Every row belongs to one group in each of 3 separate groupings. Each group adds its own fixed numbers to the row, and there is some noise. The rows also spread widely along 9 directions, which tell nothing about the answers.
In the rows, zero is written as 128.
Known rows, each followed by its group in each grouping:
[120, 121, 140, 116, 109, 157, 99, 142, 106, 122, 184, 111, 140, 95, 135, 95, 109, 170, 119, 167, 162, 150, 125, 125, 138, 102, 132, 120]
K_634 Rasi kega
[111, 127, 127, 126, 124, 137, 137, 118, 95, 116, 118, 135, 140, 137, 120, 131, 133, 91, 156, 134, 121, 128, 100, 133, 104, 141, 106, 151]
K_193 fuzek kega
[103, 102, 166, 104, 140, 112, 122, 138, 130, 119, 138, 121, 143, 111, 133, 116, 90, 174, 146, 150, 134, 143, 116, 115, 104, 117, 148, 128]
K_853 gilov sez
[63, 90, 176, 139, 115, 97, 137, 123, 138, 137, 115, 147, 110, 161, 134, 145, 131, 166, 131, 118, 91, 135, 71, 117, 102, 125, 175, 116]
K_155 lur sez
[105, 150, 170, 137, 119, 126, 148, 127, 135, 102, 129, 152, 102, 144, 108, 119, 134, 185, 167, 143, 104, 134, 81, 128, 103, 123, 163, 109]
K_193 fuzek Setas
[105, 123, 92, 141, 118, 148, 142, 128, 146, 137, 124, 158, 126, 163, 118, 122, 109, 140, 162, 154, 143, 168, 80, 106, 111, 114, 92, 106]
K_853 lur Setas
[122, 158, 145, 138, 98, 159, 138, 137, 70, 110, 144, 133, 132, 100, 113, 90, 149, 148, 166, 156, 143, 135, 114, 138, 118, 134, 109, 147]
K_634 gema kega
[127, 96, 119, 140, 115, 121, 80, 139, 135, 147, 157, 104, 144, 144, 164, 104, 102, 146, 93, 139, 163, 160, 151, 108, 151, 116, 145, 110]
K_155 gema Setas
[81, 94, 149, 173, 84, 123, 115, 155, 100, 155, 114, 130, 121, 149, 149, 115, 144, 152, 137, 108, 144, 135, 105, 147, 108, 113, 126, 145]
K_634 gilov Setas
[142, 154, 146, 128, 121, 150, 108, 148, 103, 115, 149, 118, 137, 118, 123, 74, 123, 149, 148, 156, 142, 144, 137, 113, 131, 139, 124, 143]
K_634 Rasi kega
[101, 135, 138, 164, 103, 123, 140, 132, 124, 137, 119, 133, 136, 145, 138, 113, 135, 126, 151, 116, 101, 122, 112, 118, 118, 144, 134, 135]
K_155 lur sez
[115, 136, 122, 140, 132, 146, 155, 135, 153, 114, 121, 132, 142, 131, 126, 134, 120, 130, 171, 152, 125, 152, 114, 113, 107, 136, 103, 126]
K_634 gilov sez
[145, 145, 127, 112, 133, 137, 97, 132, 115, 125, 140, 136, 117, 171, 117, 81, 119, 133, 129, 155, 137, 171, 105, 91, 134, 138, 130, 129]
K_155 Rasi kega
[139, 151, 96, 139, 121, 154, 125, 119, 110, 134, 179, 114, 171, 101, 133, 89, 109, 146, 141, 142, 141, 126, 137, 106, 153, 118, 108, 117]
K_155 gema sez
[133, 136, 90, 159, 99, 154, 113, 140, 110, 144, 147, 120, 164, 122, 142, 97, 122, 112, 137, 130, 148, 131, 145, 121, 143, 130, 93, 137]
K_634 Rasi Setas
[154, 147, 116, 90, 117, 145, 125, 98, 91, 101, 180, 114, 149, 108, 96, 137, 133, 97, 97, 140, 106, 111, 137, 111, 177, 147, 162, 109]
K_634 Rasi Setas
[131, 125, 138, 134, 124, 121, 89, 141, 88, 140, 121, 107, 146, 139, 135, 77, 112, 99, 137, 124, 129, 127, 132, 117, 124, 144, 118, 166]
K_193 Rasi kega
[112, 140, 93, 152, 135, 131, 133, 111, 134, 150, 122, 126, 166, 142, 106, 113, 108, 98, 151, 100, 102, 118, 92, 89, 138, 123, 102, 128]
K_853 Rasi kega
[78, 77, 142, 140, 91, 135, 118, 146, 101, 143, 136, 140, 135, 109, 160, 142, 126, 151, 136, 154, 170, 152, 113, 142, 106, 114, 118, 137]
K_853 gema sez
[115, 116, 138, 105, 114, 152, 95, 149, 99, 133, 177, 126, 138, 107, 141, 89, 96, 181, 125, 175, 167, 165, 120, 115, 125, 108, 130, 125]
K_634 Rasi sez
[130, 112, 109, 121, 142, 124, 98, 129, 157, 134, 163, 109, 146, 145, 150, 111, 94, 128, 104, 140, 121, 149, 132, 85, 156, 125, 148, 100]
K_634 fuzek sez
[110, 116, 96, 150, 111, 160, 142, 126, 156, 126, 130, 128, 151, 127, 142, 147, 127, 102, 147, 150, 145, 155, 114, 117, 126, 121, 90, 121]
K_634 lur kega
[145, 110, 83, 107, 140, 143, 78, 137, 127, 148, 164, 118, 152, 159, 155, 73, 80, 121, 109, 162, 165, 180, 140, 79, 145, 132, 107, 119]
K_155 lur sez
[82, 106, 150, 129, 111, 109, 140, 120, 91, 133, 131, 122, 154, 107, 128, 128, 118, 133, 140, 124, 106, 103, 104, 131, 116, 128, 141, 138]
K_853 lur sez
[124, 139, 116, 156, 121, 123, 132, 125, 114, 135, 128, 110, 171, 117, 141, 109, 120, 108, 149, 115, 115, 110, 147, 114, 131, 148, 116, 148]
K_155 gema sez
[105, 115, 112, 130, 141, 121, 138, 133, 118, 138, 96, 139, 144, 154, 119, 121, 106, 99, 171, 133, 110, 140, 100, 101, 99, 151, 93, 150]
K_853 lur sez

New rows. What belongs after each?
[127, 113, 116, 108, 137, 128, 123, 112, 112, 123, 141, 111, 159, 119, 116, 137, 110, 98, 123, 144, 131, 137, 122, 103, 141, 134, 120, 127]
K_853 gema kega
[134, 129, 111, 141, 148, 131, 119, 130, 185, 126, 131, 106, 147, 152, 132, 119, 103, 117, 134, 140, 126, 158, 130, 84, 135, 125, 120, 114]
K_634 gilov kega
[100, 112, 150, 160, 107, 123, 112, 153, 128, 141, 104, 146, 117, 166, 156, 122, 137, 125, 138, 125, 131, 155, 119, 115, 107, 143, 129, 145]
K_155 Rasi sez
[129, 136, 116, 91, 136, 141, 115, 116, 116, 127, 183, 133, 133, 145, 112, 105, 105, 146, 109, 147, 115, 149, 93, 88, 151, 124, 150, 94]
K_634 fuzek sez
[131, 102, 134, 141, 135, 115, 80, 154, 156, 137, 132, 91, 140, 156, 158, 96, 99, 126, 112, 140, 149, 164, 150, 94, 136, 128, 131, 132]
K_634 gilov kega
[146, 179, 140, 93, 162, 123, 130, 107, 101, 102, 143, 119, 147, 129, 69, 80, 104, 129, 159, 136, 81, 113, 100, 94, 130, 144, 139, 134]
K_193 Rasi kega
[107, 110, 143, 113, 114, 119, 114, 119, 106, 136, 173, 111, 152, 118, 134, 118, 118, 152, 96, 119, 121, 118, 117, 114, 149, 110, 167, 112]
K_155 gilov sez
[81, 86, 174, 138, 101, 108, 98, 147, 115, 142, 126, 126, 99, 155, 141, 120, 145, 162, 106, 123, 133, 151, 92, 124, 118, 113, 163, 127]
K_634 gilov kega
[154, 145, 108, 109, 142, 135, 118, 114, 124, 116, 152, 108, 153, 124, 112, 110, 111, 108, 125, 155, 131, 142, 134, 86, 155, 141, 124, 114]
K_853 gema kega
[96, 104, 118, 121, 131, 127, 166, 96, 154, 107, 131, 133, 165, 102, 131, 200, 120, 101, 141, 142, 114, 128, 117, 122, 119, 138, 127, 117]
K_155 gema sez
[112, 109, 130, 129, 140, 108, 116, 119, 187, 131, 144, 107, 153, 136, 139, 153, 101, 125, 103, 126, 99, 134, 133, 83, 150, 128, 166, 100]
K_634 Rasi sez
[126, 102, 161, 117, 95, 137, 89, 138, 83, 116, 167, 121, 116, 126, 154, 111, 144, 143, 93, 155, 161, 152, 135, 137, 140, 128, 165, 132]
K_155 fuzek kega
[128, 134, 159, 107, 107, 147, 117, 136, 78, 101, 130, 139, 117, 128, 117, 118, 142, 116, 144, 167, 147, 150, 118, 138, 110, 149, 126, 152]
K_193 Rasi kega
[121, 134, 140, 122, 119, 146, 114, 140, 97, 123, 131, 145, 106, 152, 121, 92, 132, 146, 151, 171, 159, 172, 92, 119, 108, 134, 106, 136]
K_193 gema kega
[112, 116, 137, 98, 114, 142, 108, 123, 61, 131, 162, 128, 128, 118, 116, 94, 114, 143, 125, 162, 157, 146, 90, 133, 123, 117, 119, 127]
K_193 gema kega
[93, 99, 113, 147, 100, 148, 136, 147, 91, 145, 106, 154, 143, 134, 141, 139, 140, 100, 164, 135, 155, 145, 110, 135, 95, 135, 77, 158]
K_853 gilov sez
[102, 108, 128, 107, 110, 131, 144, 103, 131, 112, 138, 141, 117, 150, 111, 170, 139, 112, 115, 145, 110, 143, 96, 117, 136, 138, 153, 101]
K_634 lur Setas
[140, 137, 123, 129, 133, 121, 102, 133, 120, 135, 103, 129, 114, 189, 116, 106, 135, 71, 126, 125, 103, 150, 119, 89, 141, 171, 125, 145]
K_634 Rasi kega
[136, 137, 140, 98, 151, 110, 105, 116, 152, 113, 175, 92, 160, 107, 120, 110, 91, 147, 103, 138, 99, 118, 150, 80, 163, 130, 184, 107]
K_634 Rasi sez
[105, 107, 100, 166, 128, 123, 139, 118, 184, 139, 125, 100, 181, 121, 144, 159, 108, 99, 132, 107, 116, 122, 130, 99, 138, 109, 115, 115]
K_853 gilov kega
[148, 162, 150, 111, 107, 145, 122, 117, 128, 91, 186, 117, 129, 106, 107, 116, 135, 163, 105, 149, 110, 122, 143, 109, 172, 127, 188, 95]
K_634 Rasi Setas
[116, 154, 64, 175, 124, 159, 141, 137, 133, 166, 129, 139, 171, 144, 130, 90, 108, 108, 172, 112, 118, 136, 105, 96, 129, 125, 63, 140]
K_634 Rasi sez
[99, 108, 136, 134, 96, 134, 100, 142, 95, 158, 163, 141, 118, 148, 140, 90, 130, 178, 108, 124, 144, 143, 90, 105, 139, 102, 141, 107]
K_853 gilov sez
[135, 137, 100, 119, 125, 159, 109, 132, 99, 140, 148, 126, 144, 141, 113, 91, 114, 109, 137, 149, 148, 155, 108, 103, 135, 127, 93, 141]
K_634 Rasi kega
[125, 102, 150, 75, 111, 126, 116, 110, 78, 105, 157, 130, 131, 114, 102, 150, 129, 116, 99, 148, 123, 125, 119, 127, 147, 138, 169, 122]
K_853 Rasi Setas
[154, 152, 125, 132, 124, 138, 102, 138, 111, 130, 153, 123, 142, 142, 138, 75, 118, 133, 129, 136, 126, 137, 147, 96, 148, 144, 137, 136]
K_155 Rasi sez
[117, 144, 124, 145, 108, 138, 131, 123, 128, 136, 161, 142, 116, 156, 117, 106, 134, 170, 127, 118, 106, 132, 84, 104, 147, 112, 156, 92]
K_634 fuzek Setas
[84, 108, 158, 158, 105, 132, 114, 152, 121, 146, 124, 142, 101, 151, 135, 98, 128, 185, 153, 144, 151, 172, 78, 122, 99, 108, 127, 126]
K_634 gema kega
[111, 129, 118, 121, 83, 164, 124, 123, 75, 139, 186, 142, 143, 99, 124, 126, 147, 142, 107, 132, 130, 125, 105, 125, 157, 118, 134, 112]
K_634 Rasi sez
[97, 118, 136, 123, 135, 122, 153, 113, 140, 115, 123, 134, 148, 129, 121, 169, 122, 113, 146, 130, 108, 122, 102, 120, 110, 133, 133, 121]
K_193 gilov sez
[122, 135, 154, 93, 136, 126, 134, 113, 133, 97, 130, 139, 110, 149, 92, 147, 133, 122, 129, 149, 99, 150, 91, 99, 131, 146, 160, 120]
K_634 Rasi kega
[150, 143, 95, 128, 127, 144, 139, 122, 134, 111, 130, 125, 156, 138, 114, 134, 129, 91, 142, 137, 131, 135, 140, 104, 144, 144, 111, 125]
K_853 gilov Setas
[64, 72, 170, 128, 119, 93, 125, 116, 141, 131, 110, 118, 126, 137, 132, 190, 132, 112, 109, 112, 93, 124, 93, 126, 115, 128, 171, 130]
K_634 Rasi kega
[153, 139, 93, 120, 134, 124, 111, 113, 110, 137, 145, 113, 149, 164, 115, 117, 132, 64, 95, 108, 96, 117, 138, 80, 175, 163, 137, 119]
K_634 gilov sez
[145, 170, 167, 106, 124, 140, 136, 134, 119, 88, 146, 151, 110, 124, 104, 101, 133, 171, 150, 169, 118, 146, 122, 101, 132, 149, 159, 117]
K_853 Rasi sez
[145, 161, 139, 87, 117, 149, 125, 103, 85, 102, 177, 130, 135, 110, 82, 107, 136, 133, 115, 146, 110, 121, 103, 99, 166, 133, 157, 110]
K_853 Rasi kega
[93, 82, 160, 132, 90, 122, 92, 153, 53, 149, 146, 132, 126, 116, 155, 94, 131, 155, 120, 143, 162, 141, 123, 140, 119, 126, 134, 149]
K_853 gema sez
[131, 132, 108, 170, 84, 142, 106, 139, 116, 142, 158, 119, 153, 118, 150, 102, 135, 134, 114, 113, 142, 118, 155, 117, 162, 119, 133, 126]
K_853 Rasi Setas
[114, 125, 134, 127, 95, 164, 108, 138, 117, 126, 152, 158, 106, 142, 140, 124, 142, 150, 124, 166, 157, 170, 105, 119, 127, 126, 130, 112]
K_193 Rasi sez
[107, 97, 117, 122, 95, 163, 98, 135, 91, 143, 180, 117, 152, 92, 147, 122, 121, 141, 108, 155, 174, 148, 118, 137, 141, 96, 112, 126]
K_634 Rasi kega
[108, 122, 101, 118, 159, 122, 156, 105, 146, 131, 133, 116, 184, 121, 114, 144, 89, 105, 157, 123, 105, 115, 109, 104, 119, 126, 106, 131]
K_155 gilov sez
[134, 142, 138, 104, 119, 129, 109, 134, 76, 124, 133, 143, 106, 168, 99, 85, 133, 128, 134, 141, 115, 144, 107, 107, 132, 153, 140, 138]
K_634 Rasi Setas
[111, 108, 116, 128, 146, 126, 139, 138, 154, 121, 113, 119, 172, 117, 141, 142, 92, 111, 165, 151, 142, 141, 143, 114, 101, 128, 96, 144]
K_853 gilov sez
[101, 115, 136, 144, 119, 123, 113, 143, 139, 136, 122, 141, 114, 161, 150, 102, 111, 152, 146, 146, 134, 159, 100, 109, 106, 130, 127, 122]
K_193 lur sez
[100, 97, 110, 157, 111, 138, 102, 143, 153, 162, 142, 145, 116, 167, 164, 118, 113, 159, 121, 149, 160, 178, 95, 103, 125, 109, 115, 99]
K_193 gema sez
[104, 102, 171, 120, 101, 102, 124, 116, 101, 112, 146, 126, 118, 123, 119, 147, 146, 146, 103, 128, 112, 114, 117, 127, 142, 133, 187, 112]
K_853 gema Setas
[137, 114, 123, 91, 103, 158, 108, 117, 88, 112, 194, 123, 136, 115, 121, 129, 132, 143, 89, 159, 165, 147, 129, 127, 157, 111, 149, 103]
K_155 gilov Setas
[125, 110, 122, 105, 121, 144, 121, 129, 94, 113, 155, 123, 160, 109, 147, 129, 112, 107, 135, 155, 152, 144, 143, 138, 119, 141, 116, 147]
K_155 fuzek sez
[111, 132, 151, 122, 96, 142, 142, 127, 69, 104, 137, 136, 134, 111, 116, 116, 140, 143, 159, 150, 137, 124, 119, 152, 106, 138, 130, 147]
K_155 lur Setas
[133, 143, 159, 125, 102, 145, 113, 144, 103, 105, 173, 119, 147, 90, 146, 87, 123, 177, 133, 159, 148, 133, 159, 131, 135, 125, 154, 135]
K_155 Rasi sez
[107, 100, 127, 107, 140, 119, 108, 135, 94, 148, 149, 116, 148, 125, 127, 100, 88, 137, 135, 151, 138, 144, 113, 110, 115, 126, 112, 141]
K_634 gema sez
[127, 114, 175, 88, 112, 120, 114, 126, 99, 101, 175, 121, 121, 101, 127, 123, 126, 176, 100, 168, 135, 135, 134, 117, 145, 131, 188, 107]
K_853 gema sez
[143, 135, 91, 122, 135, 144, 100, 134, 131, 150, 161, 125, 148, 151, 132, 86, 93, 125, 121, 147, 133, 155, 124, 79, 150, 129, 110, 117]
K_634 Rasi sez
[97, 102, 132, 127, 142, 124, 157, 113, 146, 107, 108, 113, 174, 98, 128, 172, 101, 100, 171, 152, 135, 137, 124, 135, 92, 132, 99, 155]
K_155 gema kega
[113, 125, 117, 161, 139, 120, 142, 114, 203, 119, 106, 117, 160, 145, 136, 167, 112, 95, 143, 120, 100, 136, 123, 93, 127, 130, 128, 122]
K_155 Rasi kega
[129, 107, 121, 127, 117, 133, 93, 145, 119, 130, 157, 103, 145, 125, 160, 102, 107, 124, 114, 159, 147, 150, 160, 110, 138, 141, 133, 128]
K_634 lur sez
[104, 121, 114, 153, 109, 155, 116, 148, 154, 138, 126, 161, 121, 157, 150, 118, 118, 144, 152, 158, 159, 177, 100, 113, 107, 118, 97, 118]
K_193 Rasi sez
[105, 125, 123, 133, 110, 132, 146, 97, 139, 124, 158, 130, 139, 120, 108, 160, 134, 134, 116, 128, 111, 129, 90, 101, 154, 111, 150, 87]
K_853 gema kega
[123, 130, 159, 95, 125, 137, 119, 123, 106, 96, 150, 124, 132, 115, 108, 114, 119, 147, 136, 163, 132, 146, 115, 123, 123, 130, 148, 131]
K_155 Rasi kega
[119, 114, 134, 95, 118, 148, 136, 109, 127, 97, 178, 124, 147, 95, 135, 165, 120, 131, 112, 164, 125, 137, 129, 123, 144, 130, 156, 100]
K_634 fuzek sez
[134, 124, 134, 101, 120, 150, 95, 133, 126, 112, 174, 124, 127, 121, 124, 98, 108, 165, 113, 176, 166, 171, 125, 97, 152, 111, 143, 105]
K_853 Rasi kega
[101, 105, 121, 119, 105, 143, 128, 109, 98, 130, 170, 130, 149, 110, 121, 141, 127, 129, 108, 131, 128, 124, 89, 123, 145, 105, 142, 112]
K_853 fuzek kega
[116, 136, 132, 157, 101, 146, 118, 155, 114, 138, 144, 137, 126, 144, 154, 85, 134, 155, 146, 142, 139, 150, 123, 119, 124, 130, 122, 130]
K_634 fuzek sez
[104, 100, 101, 133, 115, 162, 120, 132, 146, 133, 144, 139, 155, 115, 158, 146, 103, 122, 142, 169, 176, 167, 126, 124, 114, 112, 87, 124]
K_193 Rasi sez
[78, 85, 163, 79, 125, 112, 112, 110, 56, 129, 162, 110, 143, 103, 101, 120, 105, 147, 110, 138, 111, 115, 75, 137, 122, 113, 159, 131]
K_634 lur kega
[120, 114, 118, 103, 127, 142, 143, 104, 102, 105, 142, 120, 162, 106, 113, 160, 125, 79, 131, 145, 123, 121, 118, 129, 132, 137, 124, 136]
K_853 fuzek kega
[127, 124, 167, 83, 150, 94, 114, 113, 93, 103, 138, 98, 145, 114, 97, 109, 106, 127, 122, 141, 104, 114, 125, 102, 137, 146, 172, 132]
K_853 gema kega
[106, 97, 116, 122, 108, 137, 98, 125, 85, 159, 170, 106, 148, 125, 135, 117, 127, 120, 84, 111, 135, 124, 104, 113, 157, 108, 134, 121]
K_634 gilov kega
[140, 134, 126, 144, 96, 145, 108, 144, 98, 124, 143, 132, 132, 139, 147, 90, 136, 124, 131, 150, 140, 147, 145, 109, 139, 149, 126, 134]
K_853 lur sez
[109, 114, 116, 114, 148, 133, 144, 102, 159, 110, 143, 109, 181, 95, 117, 163, 91, 113, 143, 144, 121, 131, 118, 113, 123, 114, 116, 129]
K_155 Rasi kega
[88, 134, 128, 141, 98, 153, 144, 113, 151, 135, 156, 159, 116, 131, 109, 136, 135, 183, 136, 132, 124, 149, 54, 99, 144, 86, 141, 76]
K_853 Rasi kega
[95, 118, 95, 153, 111, 147, 133, 122, 132, 161, 154, 140, 164, 126, 136, 120, 114, 140, 135, 115, 125, 130, 92, 109, 131, 103, 109, 117]
K_155 Rasi sez
[101, 135, 145, 145, 142, 101, 141, 113, 145, 129, 111, 128, 131, 163, 104, 120, 121, 139, 153, 110, 82, 126, 76, 94, 122, 132, 150, 122]
K_155 gema kega
[123, 120, 108, 107, 131, 140, 119, 121, 100, 135, 169, 124, 157, 114, 132, 108, 99, 137, 128, 157, 149, 148, 123, 107, 132, 125, 115, 120]
K_155 gema sez
[117, 115, 119, 121, 110, 144, 103, 145, 55, 154, 161, 115, 152, 119, 136, 77, 119, 135, 123, 130, 149, 128, 123, 124, 133, 128, 112, 147]
K_634 gilov sez
[94, 74, 133, 139, 129, 90, 107, 135, 139, 143, 101, 109, 137, 160, 146, 157, 112, 95, 117, 119, 123, 143, 129, 119, 116, 145, 141, 137]
K_634 gema Setas
[133, 136, 127, 99, 155, 102, 108, 112, 100, 131, 138, 111, 148, 154, 110, 85, 95, 105, 125, 123, 89, 114, 118, 90, 137, 156, 145, 132]
K_193 lur sez
[110, 131, 116, 181, 85, 150, 137, 140, 148, 131, 146, 128, 144, 118, 146, 131, 137, 158, 142, 120, 146, 129, 127, 128, 138, 103, 123, 111]
K_853 gilov Setas
[119, 136, 143, 140, 118, 134, 123, 149, 101, 126, 132, 137, 134, 134, 143, 84, 124, 146, 161, 141, 136, 139, 121, 121, 112, 137, 123, 143]
K_853 fuzek sez
[110, 110, 122, 146, 125, 121, 117, 142, 100, 152, 106, 115, 152, 149, 141, 112, 125, 85, 142, 109, 121, 120, 130, 117, 115, 151, 103, 165]
K_634 gilov sez
[82, 100, 152, 147, 108, 127, 115, 154, 114, 145, 148, 116, 156, 94, 149, 100, 97, 182, 155, 140, 143, 130, 120, 136, 101, 103, 123, 145]
K_634 Rasi sez
[163, 146, 117, 98, 144, 134, 130, 123, 100, 96, 135, 112, 157, 125, 104, 105, 106, 99, 150, 154, 133, 129, 154, 113, 133, 156, 117, 141]
K_853 gilov Setas
[127, 142, 146, 121, 125, 131, 122, 128, 108, 116, 157, 119, 139, 120, 123, 104, 119, 150, 128, 138, 122, 125, 126, 113, 134, 126, 152, 118]
K_193 gilov sez
[82, 127, 107, 161, 114, 134, 131, 117, 146, 163, 133, 155, 128, 167, 126, 137, 131, 126, 128, 101, 99, 134, 67, 98, 136, 117, 125, 103]
K_193 Rasi sez
[69, 87, 179, 121, 124, 101, 131, 122, 142, 117, 135, 120, 118, 132, 127, 160, 123, 158, 119, 132, 97, 134, 79, 126, 110, 112, 179, 117]
K_634 fuzek kega
[105, 157, 147, 121, 125, 140, 181, 105, 111, 101, 117, 161, 140, 123, 88, 154, 143, 121, 180, 129, 83, 115, 88, 127, 103, 153, 125, 137]
K_155 Rasi sez
